There are 4 nested groupings, the coarsest first. Each group lies inside one group of the grouping before and may be the whole of it. The rows also spread widely along 16 directions, which tell nothing about the answers.
Some rows, each with its group in each grouping after it:
1.53	1.42	0.15	3.02	3.93	-0.09	-0.73	3.20	0.29	2.58	-0.82	2.00	-2.79	-0.89	-0.75	2.65	3.21	-4.69	0.34	2.76	1.89	-2.23	0.89	-1.03	-0.95	1.72	1.42 => q126 q387 Musis q906
-2.13	-1.15	-2.08	2.92	-0.28	0.81	4.25	-1.08	0.81	-0.88	-0.17	-0.94	-3.40	-0.54	3.21	-0.64	0.18	1.92	-0.23	2.97	-2.37	0.61	-0.03	-1.45	2.88	-2.03	1.37 => q658 q817 Zap q550
-1.50	-3.14	1.44	1.38	0.39	-2.45	2.48	-1.13	1.43	2.73	-3.57	0.16	0.85	5.22	-0.07	-0.94	-1.83	-0.91	2.16	0.67	0.62	2.65	-3.12	-0.87	1.51	1.65	2.23 => q658 q826 Dud q180
-0.67	2.64	0.71	1.85	0.08	3.80	0.29	0.96	2.53	-2.86	-0.29	3.47	-0.30	-2.93	2.25	1.98	4.52	-0.34	-1.28	-1.49	0.98	-1.77	0.37	0.29	2.34	1.76	-1.07 => q658 q209 funas q364
3.88	0.11	3.30	1.38	2.91	-2.85	-3.35	1.33	-0.45	-0.31	-1.12	-0.60	0.55	0.10	-3.17	2.28	1.53	-1.84	-0.15	1.86	0.62	-0.93	2.03	-4.28	1.77	5.87	-2.13 => q658 q826 mamor q595
-1.25	-1.99	-1.55	-4.52	-4.12	-0.53	4.00	-1.33	-0.76	-0.46	2.61	-1.95	0.20	4.42	-1.63	-3.44	2.08	0.51	2.17	0.04	0.41	2.39	-0.48	1.06	3.58	2.97	-4.27 => q658 q826 mamor q413
0.00	-2.08	2.56	0.16	-1.68	-3.08	0.93	-1.68	0.75	-1.50	-1.75	-2.89	-2.34	0.81	0.86	0.86	-1.43	1.15	-2.07	1.17	2.47	-1.03	0.20	-0.45	0.93	-1.46	2.06 => q126 q34 bop q514
-1.10	3.39	2.07	-0.55	-0.06	-0.04	2.42	-2.15	-0.38	-1.28	1.90	-3.41	-2.48	-3.03	1.52	0.77	-0.43	-0.48	0.03	-2.92	0.78	-0.93	-2.12	3.13	0.23	-0.40	2.93 => q126 q387 beru q903
0.36	-3.02	-1.67	-2.64	-3.03	-1.42	-1.38	-0.25	1.90	-1.25	0.78	3.13	4.38	0.29	2.00	-1.70	-3.96	-1.44	-3.23	0.65	0.58	-0.28	0.51	-3.01	3.06	6.23	-0.29 => q658 q817 Zap q236
1.64	-3.53	2.10	-1.73	-1.00	-3.60	2.14	-1.23	-4.33	-0.61	-1.12	-2.59	-3.18	1.52	0.62	0.18	-0.95	-3.99	-0.41	1.75	0.46	-0.58	-1.43	-2.10	1.49	2.34	1.04 => q658 q826 Dova q368
-0.47	-2.13	1.03	-0.66	-1.38	-1.66	-0.28	-1.53	-3.61	0.19	-1.47	-3.27	1.81	1.75	-0.48	-1.54	-1.11	-0.13	1.30	-0.76	-0.87	1.11	-3.49	-3.36	0.03	2.42	-0.62 => q658 q175 kekef q121
0.00	3.46	1.39	0.31	1.78	-0.38	-2.40	-1.29	-0.07	-2.81	-2.18	-0.30	0.20	-0.99	-3.57	0.39	6.21	-0.55	-0.58	0.20	-0.09	-1.22	1.71	-0.14	2.90	1.79	-1.72 => q126 q34 bop q507
0.35	0.16	-0.15	-0.08	-0.36	-0.57	0.15	-1.51	1.10	1.30	0.11	0.06	-0.38	2.48	1.71	0.69	-2.17	-1.35	-0.72	-1.73	-1.01	-1.77	-1.13	2.55	-2.17	-2.51	2.51 => q126 q387 Musis q964
2.33	2.18	-0.50	0.12	-0.69	0.99	-3.32	0.09	0.45	0.59	-4.82	-1.37	-1.70	0.18	0.39	-1.06	1.12	1.20	-3.74	1.30	-0.85	-0.22	0.06	1.53	3.10	-2.18	-0.89 => q658 q209 rasu q462
0.56	-0.03	2.82	3.17	3.47	-0.84	0.35	2.65	-0.88	3.59	0.01	-1.09	-1.24	-1.45	-1.46	1.48	0.14	0.53	1.53	1.34	1.25	2.83	0.08	-2.94	-0.59	-0.82	1.69 => q658 q817 Fimi q39
0.74	-2.36	2.14	-2.34	-2.96	0.27	-0.15	-1.28	-2.07	-0.81	-1.70	1.49	2.43	4.38	1.66	-0.43	1.07	-3.15	-0.76	-3.36	-1.06	0.14	-4.02	-1.11	1.00	1.10	-2.34 => q658 q175 kekef q225
0.95	-0.92	-2.57	1.02	1.22	3.78	-0.24	3.29	-4.98	1.12	-0.60	-1.81	2.06	-2.10	0.92	-0.75	4.08	4.69	2.20	3.19	-1.11	0.84	0.04	-0.64	-1.46	-2.10	-1.21 => q126 q473 lonav q619
-0.90	-3.64	3.47	0.11	-0.34	-1.90	4.81	-0.24	-1.92	0.04	0.67	-1.99	-1.81	-0.19	1.21	-0.26	-1.31	1.66	-0.14	1.17	0.04	4.60	-0.77	-2.79	3.18	-2.50	1.71 => q658 q817 Fimi q64
-0.44	2.25	2.23	1.42	0.55	2.42	0.70	0.22	0.29	-3.15	0.77	-4.30	-3.26	-1.94	-1.43	2.97	3.87	3.95	1.58	-2.02	0.99	-1.61	2.79	-0.74	-0.06	0.05	-1.56 => q658 q826 Dova q457
1.30	3.37	1.38	3.31	1.69	0.24	-1.10	0.21	2.95	0.36	1.03	0.71	-2.00	-0.67	0.03	2.85	3.15	0.85	-0.54	-0.26	0.50	-2.72	1.44	2.17	-1.59	-3.41	-0.08 => q126 q34 bop q514
-4.98	1.18	-2.28	1.81	-0.72	2.54	-1.41	-1.44	1.95	-1.96	-2.80	3.12	1.27	-1.08	1.52	-0.44	0.80	-3.34	-0.18	-2.63	0.34	-2.81	-2.25	-3.11	-0.44	4.60	2.29 => q658 q817 Fimi q39
-0.86	1.38	-2.68	-0.12	-2.29	2.28	-1.82	-1.06	1.44	-1.00	-3.01	-3.63	-1.20	-0.60	3.30	-0.92	-3.85	0.33	-2.36	-1.85	-1.54	-2.35	-1.79	-1.22	0.75	2.11	2.10 => q658 q826 Dova q457
0.54	-1.59	1.09	-0.02	0.93	2.41	1.48	2.99	-0.92	2.60	-1.22	-3.81	-1.37	0.36	1.23	0.78	-2.94	2.61	0.41	-0.97	-0.79	3.52	0.18	-1.90	0.01	-2.75	2.63 => q658 q826 Dova q457
-4.67	3.29	-2.76	3.30	1.49	-1.91	2.81	-3.59	1.37	0.58	2.45	-0.33	-3.46	-3.13	-1.03	-0.72	0.51	0.13	2.70	1.08	-0.14	-1.84	0.24	2.65	-1.88	-0.88	4.23 => q658 q817 Zap q550
1.07	-1.81	0.44	3.57	1.34	-2.49	0.53	0.35	-0.20	3.22	3.52	4.97	1.98	2.05	-0.15	1.00	1.09	-2.05	2.48	1.17	-0.67	-0.23	-1.33	-1.47	-3.56	-0.63	-1.07 => q658 q209 rasu q462
4.53	0.44	-3.23	-1.85	-1.44	-0.16	-3.69	0.99	-1.68	1.20	1.45	-2.64	-1.29	1.40	-0.72	-0.20	-0.16	-0.99	-1.59	1.91	-0.88	-3.46	2.19	-0.29	-0.87	2.69	-3.74 => q658 q817 Zap q236
0.12	-4.47	-0.28	0.31	0.39	-1.74	1.51	-0.81	-2.46	-2.37	1.71	-1.88	-0.72	-0.70	1.25	1.65	-3.61	-0.17	0.08	1.35	-1.79	-1.28	2.41	-5.21	-0.79	2.39	2.45 => q658 q817 Zap q236
2.12	-2.96	0.79	0.56	0.51	0.47	3.27	2.52	-5.45	-0.95	1.81	-0.67	-0.36	-2.00	2.28	0.19	3.39	-1.72	1.19	3.43	-1.37	1.39	-1.80	-5.06	3.45	4.06	-2.90 => q658 q175 kekef q225
3.66	-0.81	1.55	0.46	2.93	-0.09	3.10	3.08	-2.17	1.76	0.04	0.83	-3.42	0.24	1.08	1.11	2.85	-4.24	-0.09	3.56	-1.77	2.32	0.15	-1.43	4.71	1.25	-0.65 => q658 q826 mamor q413
-0.67	-0.30	-2.95	2.81	0.64	2.49	0.89	2.22	-0.11	0.60	2.13	-1.79	-3.07	-0.05	-0.64	1.76	2.31	1.08	3.02	1.43	0.75	-2.51	2.34	-2.36	-3.10	1.38	-1.21 => q658 q209 rasu q462
1.63	1.13	0.58	-1.19	1.19	-0.59	-2.17	-0.30	-2.63	-0.67	-1.51	2.65	4.65	-0.93	-1.21	-0.66	4.71	-1.22	0.47	0.93	0.86	-1.19	-1.20	2.10	1.08	3.97	-1.42 => q126 q387 Musis q964
-0.81	0.46	-1.90	4.84	-1.86	2.68	-0.61	0.11	2.20	-0.82	-2.89	0.45	0.03	0.20	3.51	-0.39	3.39	3.02	-0.08	2.03	0.33	-2.73	-2.85	-1.98	0.84	1.26	-3.06 => q658 q826 Dova q368
-0.53	-0.46	1.62	-0.11	-0.53	-0.80	1.01	-2.66	0.71	-3.63	-2.25	1.13	1.00	-0.92	0.51	-0.03	2.28	3.72	-1.19	0.56	-0.45	-0.04	1.53	2.31	3.54	-0.90	0.47 => q658 q826 Dud q180
-1.59	4.72	-1.00	2.12	0.17	1.78	-2.43	-1.07	3.02	1.34	-3.41	2.13	0.10	1.25	-0.23	-1.84	3.00	-2.24	-1.25	-1.88	-2.31	0.38	-3.16	-0.05	2.65	-0.31	-1.06 => q658 q826 Dova q457
0.32	-1.03	1.61	-0.54	1.02	2.87	3.71	3.25	0.61	-1.21	0.25	-3.25	-1.81	-1.63	2.69	1.00	-0.90	0.87	-1.68	0.38	-1.19	4.03	1.18	-4.03	5.89	0.48	1.57 => q126 q34 bop q514
-1.21	-0.42	2.51	-0.73	1.23	-0.66	1.47	1.37	-1.93	2.84	0.67	0.45	-1.48	0.12	-1.39	0.66	-0.22	-4.30	1.56	-2.33	1.57	2.18	-1.63	-1.71	-1.49	-0.04	2.90 => q658 q826 Dova q368
-0.44	-0.80	-0.02	-0.11	0.18	0.92	4.51	0.57	-0.37	0.69	3.26	-3.15	-1.59	-0.53	1.44	-0.32	-1.78	2.93	1.33	-0.05	-2.55	3.46	0.57	-0.87	1.90	-1.99	1.02 => q658 q826 Dova q368
1.29	-3.14	0.11	-1.51	2.05	-0.72	2.23	0.62	-3.62	-1.17	-1.73	-1.62	-3.13	0.47	-0.53	2.49	0.72	-3.29	1.99	1.94	1.04	-2.48	2.70	-0.08	-0.18	4.60	3.04 => q658 q826 Dud q180
2.26	-3.49	-1.07	-0.20	1.05	-2.22	2.17	1.66	0.79	2.62	0.57	-2.13	1.28	0.92	0.26	-0.02	-3.86	3.05	2.23	4.32	1.64	1.09	1.97	0.91	1.09	4.73	1.81 => q658 q826 Dud q180

New rows. What belongs after each?
0.86	0.98	4.09	2.50	1.21	-0.64	-2.25	-1.62	1.07	-0.38	-3.20	-0.03	2.63	1.23	-1.45	2.35	2.44	4.29	1.96	-2.19	2.09	-1.72	-0.54	2.89	-2.45	-0.35	-0.10 => q658 q826 Dud q180
-1.46	0.39	-1.35	3.32	0.81	-1.69	2.20	0.68	1.17	3.34	2.98	-0.85	-0.32	-0.30	-0.72	-0.81	1.07	2.09	3.09	3.11	2.20	0.41	-1.15	0.21	-1.60	0.06	0.01 => q126 q387 Musis q964
-2.28	0.10	0.02	0.36	-1.49	1.00	-0.78	-0.71	-1.44	-2.47	-1.59	-3.15	-2.37	-1.28	-0.25	1.25	1.22	-0.95	0.91	-1.82	2.62	-3.85	-0.65	-2.54	-2.04	3.73	0.71 => q658 q175 kekef q225
-0.52	0.64	-4.94	-2.21	-1.20	4.84	-0.95	1.51	-2.22	-0.35	1.16	-1.80	1.91	0.65	0.03	-0.99	1.76	-0.78	2.81	-1.88	-1.39	-2.31	-0.21	-1.31	-1.64	6.11	-2.36 => q658 q826 Dova q368
0.54	-1.37	0.61	0.46	-0.43	-2.13	0.34	-1.64	-1.77	1.74	-0.36	-1.72	1.66	4.19	-2.46	-0.48	1.60	0.95	4.24	0.53	1.75	-0.64	-1.93	1.53	-2.20	2.97	-2.02 => q658 q209 rasu q462
3.83	-2.06	5.66	-0.67	0.06	-3.21	1.97	1.40	-0.26	1.19	3.46	0.79	-0.12	1.47	-1.67	2.58	1.74	0.69	1.22	0.60	4.35	1.37	1.50	1.38	0.40	0.72	-2.53 => q658 q209 rasu q462
-3.68	-0.24	-0.67	0.76	-3.99	3.92	0.96	0.69	0.20	-0.84	-1.10	-1.02	-0.80	-1.74	3.65	-1.87	-0.15	2.02	-1.96	-2.36	0.58	1.88	-3.69	-3.63	1.21	-2.26	-0.05 => q658 q209 rasu q462
1.99	-0.02	-2.47	0.27	-0.43	2.31	-1.42	2.55	-2.52	3.87	3.14	-2.00	2.99	2.44	0.21	-1.09	1.03	1.51	2.23	-0.58	-2.39	0.88	-2.26	-1.45	-3.63	-1.61	-3.44 => q126 q34 bop q514
-0.43	3.75	-2.89	0.38	-0.16	2.15	-3.41	2.12	1.16	-0.41	-0.54	0.66	-1.36	-7.22	0.04	-1.17	1.61	2.70	-3.78	1.97	0.89	-0.96	3.17	-0.04	1.60	-1.39	0.96 => q658 q826 Dova q368
0.71	-1.74	1.70	-3.81	-1.01	-1.36	0.94	-1.70	0.12	-1.90	0.36	0.97	1.29	1.35	-0.64	0.42	-0.82	0.11	-1.13	-1.30	0.60	0.36	2.78	2.30	2.14	1.28	0.89 => q658 q817 Zap q236
-0.55	-0.73	-4.97	-1.38	-4.25	0.88	-3.20	-0.96	-0.42	-2.68	-0.77	-3.22	-2.85	1.05	-1.32	-0.59	2.04	1.30	-1.06	1.71	2.22	-6.38	3.46	-1.17	-1.96	3.11	-3.39 => q658 q817 Fimi q39
-2.10	2.60	-3.41	1.89	1.37	3.01	0.56	-1.53	0.31	1.50	-0.73	0.77	1.27	-1.08	2.84	-0.10	-0.72	-0.33	2.76	-2.03	-1.64	-2.74	-2.74	4.22	-3.37	1.39	4.07 => q658 q817 Fimi q64
1.50	3.39	1.69	-1.38	-0.62	-1.09	-0.30	-3.27	-0.44	-0.25	0.38	0.59	-1.48	1.35	0.35	0.39	2.94	-1.93	-1.58	-2.55	-1.35	-2.09	-1.37	6.48	-0.62	-5.20	0.30 => q126 q34 bop q514
0.09	-2.27	-0.26	-0.12	-2.20	0.10	0.20	1.83	-1.21	4.02	-0.11	-0.92	0.97	5.56	0.17	-1.50	0.53	-2.66	1.29	-0.37	1.48	1.26	-4.82	-3.14	-1.45	0.97	-2.89 => q126 q387 Musis q906
0.76	-0.25	3.39	0.31	-0.10	-0.17	-0.95	3.56	-1.57	1.95	3.44	0.26	1.58	-2.75	-1.00	0.98	1.55	1.53	0.16	-0.73	3.66	2.09	-0.24	-2.82	-2.16	-1.95	-0.96 => q126 q473 lonav q619
-4.32	1.48	-0.54	1.33	-0.92	4.33	1.38	0.13	-1.02	-1.16	-1.46	3.18	-0.70	-1.33	-0.41	-0.64	7.59	1.77	1.26	-1.74	1.04	0.73	-0.80	1.32	-0.60	-4.60	-0.84 => q658 q209 rasu q462
-0.12	-2.47	0.68	1.09	0.88	-4.54	1.46	-1.16	0.22	1.71	3.50	4.66	4.36	0.23	-1.29	-0.01	0.10	0.65	3.46	1.97	2.15	-0.33	0.16	1.85	-2.65	2.56	0.85 => q658 q826 mamor q595
0.39	1.56	3.29	0.18	1.41	0.41	-3.85	2.89	0.75	2.06	-4.28	1.34	2.23	-1.12	-1.20	0.88	1.00	-2.52	-1.26	-1.15	4.62	0.70	-1.66	-1.62	0.47	2.92	1.85 => q126 q473 lonav q619
0.99	0.38	3.23	0.19	1.85	-0.53	-2.58	0.92	-0.54	3.86	-2.76	3.01	3.73	2.67	-1.81	-0.49	0.80	-2.17	-0.12	-2.13	-0.53	3.67	-2.60	-0.96	0.44	-0.85	0.02 => q658 q817 Fimi q39
-1.36	1.60	-4.65	-0.76	-0.23	3.03	3.56	-0.76	-0.05	0.63	-1.53	-3.88	-6.15	2.77	1.74	-1.42	0.34	-3.61	0.82	0.16	-4.09	-0.57	-1.01	1.14	3.07	0.97	1.32 => q658 q826 Dud q180
1.82	-1.47	3.21	-2.30	-1.07	-0.50	-0.16	0.22	0.30	-0.34	0.43	-1.79	5.51	3.46	-1.52	-1.37	0.55	4.75	0.02	-0.87	-1.05	4.97	0.20	-1.38	4.25	0.07	-3.90 => q126 q473 lonav q619
3.94	0.72	-0.77	-2.04	1.21	3.04	-1.46	3.80	-0.05	1.20	-0.45	-1.97	0.52	0.81	-0.93	0.74	1.42	1.01	-0.23	0.70	-1.05	0.99	3.05	-0.03	3.09	3.13	-2.81 => q658 q175 kekef q225
-2.11	-0.17	-2.07	-1.84	-1.71	0.87	0.65	0.48	-0.57	0.68	-1.78	-1.27	-1.38	-2.89	1.72	-2.23	-2.27	-0.36	-1.92	0.84	1.97	0.83	-0.78	-0.03	2.01	1.47	3.41 => q658 q817 Fimi q39
0.52	1.96	2.04	0.94	0.22	2.95	-1.29	1.49	-0.33	0.57	-1.70	1.48	0.31	-2.23	1.96	0.80	1.89	1.11	-1.70	-2.56	-0.41	0.90	-1.62	0.43	0.04	-3.72	0.61 => q658 q826 Dova q457
0.35	-0.93	-0.83	0.40	-0.67	2.96	0.39	2.25	-1.01	0.62	-1.70	0.97	0.89	-0.15	2.86	-1.25	1.12	-0.04	-1.19	0.64	-1.82	2.06	-2.22	-2.82	2.82	0.13	-1.05 => q658 q826 mamor q595
-2.12	-2.07	-1.30	0.23	-1.20	-1.95	-0.51	-2.15	2.90	0.17	0.30	-0.03	3.80	4.64	-3.19	-1.34	-0.74	3.53	2.67	-0.21	-0.10	0.38	1.63	-1.30	-0.74	2.25	-1.47 => q658 q826 Dova q368
-0.76	2.85	-0.46	0.94	0.96	-1.23	-0.57	-3.36	0.91	-1.85	-3.00	-2.33	-3.41	-2.21	-0.08	0.37	-0.92	-0.01	-1.23	0.39	-0.54	-2.79	1.13	2.98	1.22	0.52	4.10 => q658 q209 rasu q462
3.27	-1.77	0.20	2.15	0.34	0.54	-0.27	3.13	-1.06	0.43	0.77	0.28	2.45	-0.14	1.28	0.91	2.67	0.41	1.79	3.37	1.51	-1.13	-1.06	-4.09	1.29	7.36	-4.44 => q658 q826 Dova q368
-2.59	3.32	-2.06	1.06	0.40	1.64	0.34	-3.72	3.15	-0.98	-0.29	0.66	3.15	3.72	-1.92	-1.41	3.49	2.42	3.53	-2.92	-3.72	-0.25	-0.68	3.15	1.13	1.59	-2.11 => q658 q826 Dud q180
-0.78	1.37	0.83	2.97	-0.28	1.04	-0.01	-1.66	2.18	0.45	-6.20	2.42	1.31	2.60	0.74	-0.61	5.89	3.06	1.28	1.09	2.08	-1.00	-3.07	5.18	1.63	-0.65	-1.35 => q658 q826 Dud q180
-2.92	-0.17	-1.52	2.28	3.20	-1.60	3.53	-1.92	1.28	2.53	1.12	1.09	-0.36	2.26	-2.17	-0.88	-0.09	0.44	3.44	1.31	-3.25	2.88	1.27	0.82	0.35	-2.27	3.05 => q658 q817 Zap q550
-2.55	0.84	-2.12	-0.52	-0.98	3.30	-0.52	0.06	-1.92	-3.51	-0.82	-4.37	0.52	-0.93	-1.92	-0.63	4.69	3.42	2.27	-0.09	0.69	-1.47	1.31	-2.26	0.42	3.29	-2.33 => q126 q473 lonav q619
-2.03	0.91	0.44	1.32	1.53	1.92	-0.53	1.73	3.34	2.26	0.75	2.29	4.36	-0.32	0.65	0.56	-1.97	0.94	1.32	-2.86	0.69	1.86	-0.76	-0.70	-1.57	0.28	3.18 => q126 q473 lonav q619
-1.98	-0.28	-0.42	0.74	-0.21	1.97	-0.87	-0.22	-0.06	0.76	-4.87	-1.90	0.84	4.15	-1.79	-1.74	1.78	0.61	1.21	-0.95	-1.22	2.50	-1.97	-2.83	2.10	1.05	-1.34 => q658 q209 rasu q462
-0.43	-1.76	0.46	-0.17	-4.01	-0.78	0.09	-3.36	2.56	-0.72	0.75	0.57	4.51	3.97	2.20	-0.93	-2.06	4.01	0.30	-2.38	0.55	-0.95	-2.42	1.88	-0.92	0.78	-1.94 => q658 q817 Zap q236
1.01	1.47	-0.96	2.22	0.62	0.79	-0.79	-0.13	-3.26	1.05	2.38	3.30	2.54	-1.57	1.27	-1.11	3.89	-0.37	0.74	-0.01	-4.38	0.16	-2.97	-0.91	-1.27	-2.50	-2.56 => q658 q826 Dova q457
-2.34	-1.97	-1.71	-2.08	0.11	1.58	0.50	1.95	-0.50	2.15	-2.04	0.79	1.68	-1.00	0.34	-1.19	-2.74	-0.22	0.20	-0.56	1.10	2.35	0.36	-0.42	-0.06	0.81	4.57 => q658 q175 kekef q121
1.00	-0.17	2.92	-0.90	2.96	-2.83	-1.57	-0.38	-2.28	1.18	-0.24	2.26	2.49	-0.77	-2.74	0.52	-0.15	-2.73	0.17	-0.73	-0.52	1.74	0.77	-0.84	0.11	1.24	2.24 => q658 q817 Fimi q39
1.68	-1.54	3.09	0.84	-1.11	-0.27	2.55	-2.31	1.69	-2.14	1.20	-1.60	-2.89	3.71	1.82	3.79	-0.37	1.90	0.06	-2.45	-0.71	-2.34	1.57	2.24	-1.28	-3.29	-0.37 => q658 q209 funas q364
5.09	-3.72	1.97	0.64	1.15	-1.04	-0.41	2.52	-2.68	-1.30	-0.76	-3.03	-1.11	-1.70	2.26	2.36	-2.26	1.59	-2.08	3.62	-1.26	-0.33	2.47	-4.61	2.03	1.99	0.05 => q658 q826 mamor q413
2.62	0.24	3.57	0.27	0.80	-3.93	0.32	0.94	-1.03	1.61	5.23	4.82	-1.62	-1.81	-0.05	1.25	1.66	-4.27	-3.43	0.70	-0.58	1.25	0.55	-1.13	0.25	-5.83	-0.34 => q126 q387 Musis q964
-0.95	-1.94	1.58	2.39	0.25	-1.18	4.43	-0.82	-3.40	-0.22	2.81	0.69	-1.26	1.18	0.16	-0.04	4.64	-0.75	3.19	0.95	-1.93	1.67	-2.59	-2.86	0.42	-1.35	-2.48 => q658 q826 Dud q180
4.39	-1.02	3.27	-3.12	-2.78	-0.06	-1.25	3.03	0.71	0.86	3.24	1.00	1.75	1.03	0.14	0.25	0.28	0.81	-3.18	-1.28	1.24	2.66	1.08	-1.87	2.96	-0.17	-5.12 => q658 q826 Dova q368
3.52	0.81	1.25	0.41	0.13	-0.30	-4.68	-0.36	-3.64	0.28	-4.86	-0.84	2.50	1.01	-1.97	-0.58	4.70	2.13	-0.12	1.55	0.63	-1.29	-1.33	1.51	0.02	0.83	-3.71 => q658 q209 rasu q462
-0.69	-1.89	-3.57	-1.77	-1.00	1.38	0.39	3.26	-1.23	2.80	4.00	0.27	1.09	0.90	-2.04	-0.98	0.31	-0.88	2.55	0.33	1.55	0.84	1.53	-2.39	-2.48	3.14	-1.71 => q658 q209 funas q364
-1.36	1.08	-0.69	-0.85	-0.50	1.51	-2.31	2.12	2.45	-0.91	0.53	-2.86	-0.71	-1.30	-2.90	-0.35	-0.93	1.71	-1.65	-1.16	0.01	1.73	3.88	-6.06	2.62	2.29	-1.06 => q658 q826 Dova q368
0.14	5.33	-1.85	1.86	1.80	-0.10	-5.73	0.35	1.49	2.54	-1.68	0.21	3.39	-3.96	-1.36	-2.49	-1.20	0.17	-1.44	-0.14	-1.66	0.61	-1.82	-1.41	1.15	2.99	0.84 => q658 q826 Dova q457
-1.91	-1.29	0.21	-0.11	-2.49	-0.25	-0.38	-0.20	0.79	1.11	-1.47	0.91	1.06	3.39	-1.04	-1.42	1.83	-1.28	0.74	-0.62	2.98	0.38	-2.36	-2.10	0.44	2.89	-2.30 => q658 q817 Fimi q39
-2.11	2.07	-0.01	2.11	1.88	-1.39	1.04	-2.18	0.30	0.11	1.70	1.85	-2.56	-1.56	-1.34	-0.12	1.56	-0.33	-0.78	-0.35	-4.64	1.51	1.64	-0.32	0.58	-6.90	1.94 => q658 q175 kekef q121
3.32	-4.07	-0.48	0.05	-0.22	-1.31	2.70	-0.64	-3.27	-1.99	-1.83	-3.88	-1.54	-0.57	3.82	0.80	-1.78	2.40	0.07	4.69	-0.84	-2.08	0.45	0.47	2.12	3.17	1.34 => q658 q826 Dud q180
0.14	-1.56	0.29	-0.24	2.30	1.62	0.67	0.97	-2.89	1.04	-1.57	-3.26	0.64	-0.79	0.12	1.21	-2.14	3.39	1.99	-0.89	-1.84	1.50	1.35	0.29	-1.95	-1.98	3.90 => q658 q175 kekef q121
4.80	1.25	0.16	-2.74	0.90	-0.68	-0.32	0.66	-1.90	0.35	-0.71	-3.99	-3.40	-1.65	0.40	1.25	-0.99	-0.34	-1.25	1.68	0.51	-2.07	2.46	4.42	1.66	2.20	1.49 => q658 q826 Dud q180
